Every row belongs to one group in each of 4 separate groupings. Each group adds its own fixed numbers to the row, and there is some noise. The rows also spread widely along 10 directions, which tell nothing about the answers.
Known rows, each followed by its group in each grouping:
[  3 -21 -15  -3  12 -11  -9 -26  -1 -16   2 -12 -15 -20   3 -12 -19  24
   9  -7  -9  17  -4  13  11  17 -32 -10 -11  11   1]  Q_164 geni (2) mul
[-10  20  -7   2   5   4 -13  17 -17  -3   2 -27   3  10   3 -12  11  10
   0   7 -10  16 -29  12 -13  15 -17  -6   5  -1   1]  Q_757 geni (3) bago
[  7   7  11  12  -6  -3   8  21  -8  -4   9  -5   8  10  11 -15  15  21
   2  -5   2  -2 -15  -5   2   0 -11  11   2  -2  20]  Q_757 zov (3) mul
[  7 -36  14   1   8  14   6   2   2 -13  -1   3   3 -23   1 -11  -7  10
   5   2  16 -17  16  -9  23 -11  -4  -9 -13   2   4]  Q_282 votab (1) zorif
[ -9   1   9  -1   8 -25  -2 -19   5   5  -1   2  -3   3  16 -11 -11  26
   0   0   3   9  -3   6   5  19 -23 -13 -17   6   0]  Q_164 zov (2) linik
[ -1   1   1  -9   9   4 -26 -18  17  -9  -6  -2  -1  -3   4  -2 -13   1
  11  28  14  -1   3  -1  -4   2   4 -11  -4  -4  -9]  Q_379 ker (0) bago
[  2  11  26   2  -3  13  -7   1   8  14 -13  -2  -4   2   0   0   5  -7
  -5  13  17 -12  13   9   4   5  26 -11  -7   1  -9]  Q_282 par (0) zorif
[  0  -3  -7 -12  14 -15  -3  -3  -1 -12  15   5  -7   3  15 -17  -4   9
   6  -2   3   4  -2  -7   4 -11 -19  -2  -1  -3   8]  Q_572 par (1) linik
[ -4  13  14   4   8  11  -6  25  -9 -11   8   3  13  16  19 -15  12  -1
   2  10  -4  -1 -20   2  -4  -8  -6   2   3 -15   8]  Q_379 votab (1) mul
[-15   0  24   2  10  15   4  10 -15  10 -10  16  25  19  -8   5  -3   5
 -17   3  -8  -3 -32  23  22   3  -5  13   0 -32   4]  Q_572 Rovam (3) zorif
[ -5  30  20  11 -13 -14   5   2   8   8  -7  -2  -3  14  17 -11   9  20
   3   9  12   0  -6   6  -3  23   4  -3  -3   6   7]  Q_164 Rovam (2) linik
[ -6 -10  12  -3  14 -12   4  13  -3  -3  21  -4   3  10  23 -20  10   9
   0  -3  14  -2   7 -25  -5 -25 -11 -15 -10   0   2]  Q_379 ker (1) zorif
[  0 -11  18 -23  21  19   5  19  -6  -2  14   3  -9 -12  16  -5  17 -35
   4  13  11 -22  15   5  12 -32  11 -18  -9 -11  -4]  Q_379 votab (2) linik
[ -2   1   3 -18  16  17 -11   9   2 -14  17   2  -2  -2  19 -11   8 -14
   8  22  10 -15  -5  -1   2 -20   0  -7  -2 -11   4]  Q_282 ker (2) zorif
[  3  14   2   8   8  -4 -16   2   3  -2   2   1   7  15   6  -9   1  -1
   0  13   5   5  -6  -9 -17 -13   6   2   5  -6   1]  Q_757 Rovam (1) linik
[ 24   1   5  29   0   4 -11  -1   7 -22  -7  -8  13   4  -3 -22 -12  26
   8   4  -4  10 -15  -9  -5   4 -18  16   9   3  19]  Q_164 zov (0) linik
[ -6   5  33  10  -8  19   7  14   8   1 -10   3  24   6   3  -5   3  21
   1  23  19 -17  -5  -3  14   7   6   0  -3  -8   9]  Q_164 par (3) zorif
[ -1  14   2  -4   6  -3  -9  -3   3  -4   1   4  -2  10  10  -8  -5   8
   0   5  -2   4 -15  10   1   7  -7   3   2 -10   8]  Q_282 par (3) bago
[  6   4   8  16   7  -6  -4  -5   0   1  -8   2  16  16  -7 -11 -12  25
  -9  -7  -4  11 -18  -5   0  -3  -8  15   4 -10   5]  Q_164 votab (3) zorif
[  6  -5  21  11   4  26   1  11  -9  -5 -18   5   3   0  -4  -3  -2  -8
  -5   0 -14   1 -13  33  12   1  -3   8   7 -13   9]  Q_572 par (3) zorif
[ -5  16  17   7  15  12 -12  13  -8   1  -5  10  12  19  18  -6   7 -16
  -7  12 -14   2 -25  24 -11 -10  -1   0   6 -21   3]  Q_757 Rovam (2) bago
[ -5  19   6  17 -19   0 -13  -3   5  11 -23 -21   0   4 -14   0  -2  20
  -2  17  18   7   4   2  -9  29  19  -7   0  15  -9]  Q_572 Rovam (1) zorif
[  1  24  17   3  -2   5  -5  13   9   2   9  -8  -8  14  30 -19  20  -4
   7  14  17  -5   7  -9 -22 -15  13 -12   2   2   6]  Q_164 geni (3) zorif
[ 21  13  -5   4   1  20 -22  -5  15 -35  -6  23  -8  -1  12 -12  -8  -7
  22  19 -11  -3 -31  16   1  -2   0  31  20 -19  23]  Q_757 Rovam (0) bago
[  8   7  13   0   8 -16  -5 -14  10  14  -6  10  -2  12  -6   0 -11   3
  -9  -3   8   2   6  -1   6  -5  13   4  -5  -7  -7]  Q_379 par (0) linik
[-10  33  -6 -16   7 -17 -15  -8   1  12  10  -3 -15  22  16  -6   7  -1
  -4   5   3   9 -12   6 -15   4   4  -6  -1  -7  -4]  Q_282 Rovam (3) bago
[-13   5  11   4 -10  -4   7  12  -7 -14   3  -4  -3   2  22 -18  12  28
  10   2   1   4 -20  15  11  29 -30  -6  -5   3  15]  Q_572 ker (1) mul
[ -5   8  30  -5  15  13  -5   6   2   4   3  13   5  13  19  -8  11 -19
  -2  14   3  -8  -4  10  -2 -17   4 -11  -4 -18  -2]  Q_164 Rovam (0) linik
[  9  -1  10   5  -8   9   5  -3   2 -11 -17  20   1  -5  -9  -1 -11  18
   5  -3  -6  -4 -29  22  29  18  -3  31   5 -16  14]  Q_757 votab (3) zorif
[  2   4  15 -14   0   5   5  -7  13   1  -3  13  -7  -6   3   1  -4   0
   7  13  14 -15   4   9  21   4   8   2  -4 -10   4]  Q_164 par (3) linik
[ 10  -4  23  19 -10  -6   1 -21  12   7 -32   9  -6  -7   0   3 -17  17
  -4  -7   3   2   8  24  12  24   5  -1 -10   2   1]  Q_282 votab (3) bago
[ 11  14  -1   1  -3   8   4  28  -3 -22  17 -11 -14   2  27 -29  23   4
  15   3   5  -5  -5  -6  -5 -11  -7   2  12   8  24]  Q_572 par (2) zorif
[  7  15 -10 -19  -7   8 -17  -7  15 -20   7  -7 -31 -15  17 -13  11  -4
  26  23  14  -7   7   5  -3  10   5  -8   2  11   5]  Q_757 par (0) mul

New rows, each followed by its group in each grouping:
[  0  -5  13   1   9   1 -14 -15  16 -11  -6  12   0  -6  26  -9 -14   5
   9  19   6  -6   8  10   2   4  -8 -17 -10  -1   5]  Q_282 par (2) bago
[-11  26   9   7   3  13 -22   8  -2   0  -7 -12  21  15  -5  -4  -1  12
   1  30   2   3 -28  10  -1  24  -2  -2   1 -11  -3]  Q_282 geni (0) linik
[ 23  10 -13   1 -14 -14  -1 -24  10   6 -12  -1 -22  -6 -25   7 -17  18
  -2 -14   4   5   1  10  16  21  17  26   2   5   2]  Q_282 par (3) mul
[  3  12  -1 -11  -1  -1  -3  -3   4   3   6   3 -11   7   3  -1   6  -3
   2   6   9  -4  -2   4   3  -6  11   8   5  -9   5]  Q_572 Rovam (3) mul
[ 14  -8   6   9   2   2  -1  -7  -4  -5 -10   7 -10  -1   1  -5 -10   3
  -2 -15 -16  11  -9  27   8   4 -14  10   2  -6  11]  Q_572 zov (3) mul
[ -1  10  16  -4  19   1  -3   7  -7   0   5  21  -1  22  15  -9   4 -13
  -9 -10 -17   3 -29  18   5 -14  -5  13   2 -28   6]  Q_379 Rovam (0) bago
[ 18   4  10   9 -13  -7  12   3   5  -8  -4  13 -20  -4  14 -12   4   8
   6 -16   3  -4   2   9  10   1   5  14   3   2  15]  Q_572 votab (1) mul
[ 18  27  -7   0   6 -23  -3   2  -7  23   9 -15 -19  19 -11  -8  10  -2
 -18 -24   2  13  -2  -7 -12  -7  14  11   2   5  -6]  Q_282 zov (0) linik
[ -7   2  13   1   3  10  -4  10   2  -8   1  -2  16   7   3  -9  -2  16
   6  18   8  -7 -12  -4  10   3  -5   1   0  -9  10]  Q_379 par (3) zorif
[  1  -3   1   4  16  19 -24   6  -3 -19   0 -11  -1   0  18 -19   3 -14
   7  15  -4   9   1   5 -22 -18  -9 -19   5   1   0]  Q_572 votab (1) zorif
[  9  -1   3   4   6  25  -6  10 -16   1 -14 -12  -2  -9 -18   4   4 -16
  -9   0 -12   4  -7  30   7   1   7   0   4  -5  -7]  Q_572 votab (2) mul
[ -1  -7  27  15   2   0  -1 -18  -3  34 -38  -1   8   0 -29  20 -20   6
 -28  -9  -1   6   9  33  16  21  16  -7 -14  -5 -21]  Q_282 par (3) bago
[ -9  12  -2  -2   1  -8 -12 -10   3  -7  -7   0  12   9  -7  -5 -14  32
   4  15   4   7 -23   4  15  27 -16   6   1  -7   4]  Q_572 par (0) linik
[-18  34   8   0  12   8 -31   6  -2   0  -1  -7  14  24  17 -10   8  -3
   5  36  -3  10 -28  13 -22  12  -6 -14   3 -12  -5]  Q_757 geni (0) linik
[ 17 -38   9  19  12  -8   3  -2   0 -11   8 -15   7  -7   0 -21  -6  25
   1 -15  13   2  21 -32   4 -27 -14 -10  -9  14   8]  Q_379 Rovam (0) zorif
[ -7   8 -14  -3  32  -5 -29  -4  -9  -5  14   3  23  27   5 -12  -9   1
  -9  13  -9  14 -29 -10 -18 -27 -12   6   7 -21  -2]  Q_757 Rovam (2) zorif
[ 11 -17  14   6  -4   9  20  15   4 -14   6   1  19  -7  -9 -10   0  28
   8   5  20 -20  -3 -23  29 -10  -7  16   0  -7  21]  Q_164 Rovam (3) linik
[  0  13 -14 -22  -6  11 -11  -6  13   2   1 -16 -12 -12 -25   3  -4   6
   6  24  28 -12   8 -15   9   9  30   4   0   7 -13]  Q_164 par (1) zorif
[ 11  33  11  23  -3  -9 -16  -3   9  11 -19  -2   5  23  -3   0  -6   2
  -7  11   0  12  -9  10 -19   9  19  12   9  -4  -2]  Q_379 ker (2) linik
[ -9   5   7 -15  13 -16  -8 -15   7  12   5  17 -10   9  18  -1  -5  -4
  -7   1   9  -4   3   4   1  -6   7  -9 -13 -11  -8]  Q_282 Rovam (1) bago
[ 10  -2  18  22   7   8  -5  12  -4   0  -6  -4  20   9  -6 -10   4   6
  -5   5   3   1  -6  -6  -3 -13   1   5   3  -6   4]  Q_757 Rovam (0) linik
[  3  10  -1  -8   6   6 -16   4  10  -7  11 -10 -20  -5  29 -16  15 -15
  15  22  17  -7  15  -6 -20 -18  12 -19  -1  10   0]  Q_757 geni (2) zorif
[ 15  12   4  21   2 -15  -4  -9  -2   3 -12  -5  -7   9  -2 -12 -10  13
  -7 -16 -16  21 -12  17  -5  14 -12  11   2   6   5]  Q_164 zov (2) linik
[  0  12   5  -5  -8   3   3   9   0  -1   2  -1   0  -1   2  -1  11   9
   4  13  12 -11 -12   6  11  10   7   8  -1  -4   3]  Q_757 ker (2) mul
[  9  -6  12  -8   9  -9   4 -12   7   8  -5  16 -11  -6   6   1  -6  -9
  -2  -2  11  -8  15   9  13 -15  11  -2  -7  -6  -3]  Q_572 votab (2) linik
[ 15  10   9  -8  -2   8   4  11   7 -10   1   7 -21  -4   8  -9   8  -8
   9  -2   4 -11  -4   9  12  -3  12  12   5  -6  11]  Q_379 par (0) bago
[  7 -17  27   7   8   9  12  17  -9  -3   6   3   7  -3  13 -15  14   3
  -3  -8   2  -9   4   2  12 -16  -9  -7  -7  -4   8]  Q_757 par (0) mul
[ -8 -19  16  -6  16  15 -10  -7   4  -3  -2   6  11  -5   7  -4  -9   1
   3  19  13  -9   3   2  13  -9  -3 -15 -10 -11  -4]  Q_572 geni (0) zorif
[ -4  -7   5  -7   9   3 -16 -18  10 -10  -9  -3  -7 -11   8  -4 -12   0
  15  21   6   3   7  12   3   9 -10 -19  -8   1  -4]  Q_379 votab (3) linik
[  2   7   2  22   5  -6  -9   4 -13  13 -11 -19  27  18 -21   0  -4  22
 -21  -2  -2  17 -12  -1  -6   1  -2   5   4  -3  -7]  Q_572 ker (2) mul
[  2 -17  21  16   3  18 -11  -3   7 -15 -14   0  20 -10   0  -7  -8  12
  12  26  10  -8   1   2   9   4  -9  -9  -5  -2   6]  Q_757 Rovam (0) linik
[ -6  13 -11 -10  14  11 -23   5  -7  -1   9 -12   1  10  -6  -6   1  -9
  -4  15   1   3 -13  -3 -10  -7   9  -1   3  -8  -7]  Q_282 Rovam (1) zorif
[-21  17  11  -9   4 -14  -2  11   1  11  15   0  15  24  19 -13  10  20
  -5  15  25  -6  -1 -26  -5  -8   3 -13  -6  -4  -1]  Q_572 par (1) zorif
[ 18  -2 -27  -3  10  21 -21   0  -3 -28   4 -13   7  -6 -31  -9 -17  14
   6   9  -6   4 -28  -7  16   2  -6  28  14  -8   9]  Q_282 par (0) zorif
[ 18   4   5  -3  13  10  -7  -1  -8  17 -10   2 -21  -3 -17   7  -3 -36
 -16 -11 -11   3   5  28   1 -10  23   6  -1  -7 -13]  Q_282 zov (1) linik
[ 11  -4  -8  -7  13   0  -9  -6   3  -5   1  12   3   6 -19   1 -19   0
  -6  -1   1   0 -16  -6  13 -15  10  27   5 -18  -1]  Q_379 ker (1) zorif
[  4  14 -11  -7  -4  10  -5   5  -7  -5  -6 -17 -21  -8 -12  -2   4  -2
   8   4  -6   9 -17  27   9  22  -3   7   8   1   4]  Q_572 geni (3) linik
[ 16  -3 -17  -6  12   0 -18 -20   2  -7  -2   5 -12  -5 -15   1 -22  -4
  -4  -4  -8   9  -4  10   5  -2   5  14   2  -5  -3]  Q_282 par (1) mul
[-12 -15  35   3  20  16   2  13 -22  23 -15  -9   0   1  11   1  11 -25
 -21  -8 -13   6   9  40  -3  -9 -10 -36 -14  -7 -14]  Q_572 zov (3) bago
[  6  18 -10   3  -5  12 -10  13  -4   5  -6 -30   6  -4 -23   2   1  10
  -2  18  14  -4  -7  -3   3  15  19   4   3   4  -6]  Q_282 geni (2) bago
[  8 -35  20   3  -1  23   8  -3   7 -19 -14   8   6 -26   0  -5 -11  13
  14  11  14 -18   9   5  30  -3  -7  -2  -6  -4  12]  Q_572 votab (3) zorif
[  8  47  18   8 -25  18 -13  12  23   1 -11   5   2  15   9  -1  12  -7
   9  38  22 -15  -5   0 -16  10  43  15  14  -7   2]  Q_164 ker (1) mul
[ -9 -19   5  22   7  -1 -11 -11 -10  -4 -23 -15  30  -6 -18  -5 -22  42
  -6   6  -5  15 -15   6  12  26 -26  -6 -10   5  -5]  Q_757 votab (2) zorif
[ -6  -3  15  13   4  -5   5  24  -5 -12  18  -5  10  11  31 -30  18  21
   7   2  11  -3  -4 -23 -11 -14 -18 -10  -4   5  17]  Q_757 Rovam (1) zorif
[ -1  13  14   3  11  -1  -7  10  -1   1   8  -6   6  17  21 -20  10   6
  -4   2   1   4  -9  -6 -13  -9 -10  -9  -2  -5   3]  Q_164 zov (0) bago
[ 18  -7  16  18   9   8  -3   6   9 -27   2   3   3  -4  28 -26  -2   4
  15   9  -2  -2   5  -1  -6 -15 -19  -6   3   4  22]  Q_164 par (2) linik
[  2 -20  14  11  -3   3  -9 -26  15  -4 -26   6  11 -13 -11   4 -25  27
   4  13  15  -4   6   6  21  18  -2  -4  -9  -1  -2]  Q_572 Rovam (0) bago
[ 12  33  10   4 -11   8  -9  10   4   6  -9  -4 -12   7  -2  -3  14  -9
   3  12   5  -1 -11  15  -7  14  21  11   7   0   1]  Q_757 zov (0) linik
[-11  -6  -1 -23  15  -4  -5 -11  -5   6   0   3  -7  -6   1   2  -2  -1
  -3   2   2  -1  -5  13  13   0  -7 -10 -10 -10 -11]  Q_757 votab (3) bago
[ 17 -15 -13   1  12   4  -6  -9 -11  -4 -10 -10 -22 -14 -23  -1 -11 -13
  -5 -17 -15  16   1  22   6  -3  -3   5   4   4  -5]  Q_572 Rovam (1) linik
[-19  10  21 -20   2  -8   1 -10   8  19  -3   6 -15   0  16   7   3  -6
   4  18  17  -9   8  20  12  17   9 -21 -18  -6 -11]  Q_379 geni (3) linik
[  4  16   5  13   5  -6 -15 -14  -1  14 -22   3  -1  15  -8   1 -15   2
 -16  -3 -10  18 -10  25  -6  10   9   7   6  -3  -7]  Q_572 par (2) zorif
[ -4   2  13   6  11   1  -5  14  -7  -4   8   5  17  15  17 -14   6   5
  -5   6  -2   1 -10  -3  -7 -14  -8  -3  -1 -10   5]  Q_757 par (1) mul
[  4  17   3  20   7 -18 -22 -14   7   6 -12  -5   4  20  14 -10  -9   9
  -7   6   1  19   3   1 -29  -5   1 -10   5   2  -2]  Q_572 Rovam (2) bago
[-13  24  -4 -20   3   3 -12   7  -8   2   4 -20 -29  -3  12  -9  20 -17
   6  14   0   8   0  22 -12  17   0 -24  -3  11 -11]  Q_757 par (1) linik
[-16  -1  38   6  10  15  -1  23  -2   8  -3  -4  36  13   9  -5   9  10
  -7  24  17 -14   0  -9   6  -6   1 -21 -11 -13  -5]  Q_379 par (0) bago
[ -8  38 -14 -19   6 -13 -16  -3  -4  15   3 -13 -15  16  -3   0   5  -6
  -6  12   4  12  -9  11 -11  10  10  -3   6   0 -12]  Q_572 par (2) linik
[ -3  -3  19  -8   1  26   6  25  -3  -1   0  -7  12  -5   4  -2  14  -4
   2  20  19 -21   8  -1  12 -12   8 -12   0  -9   5]  Q_572 par (3) bago
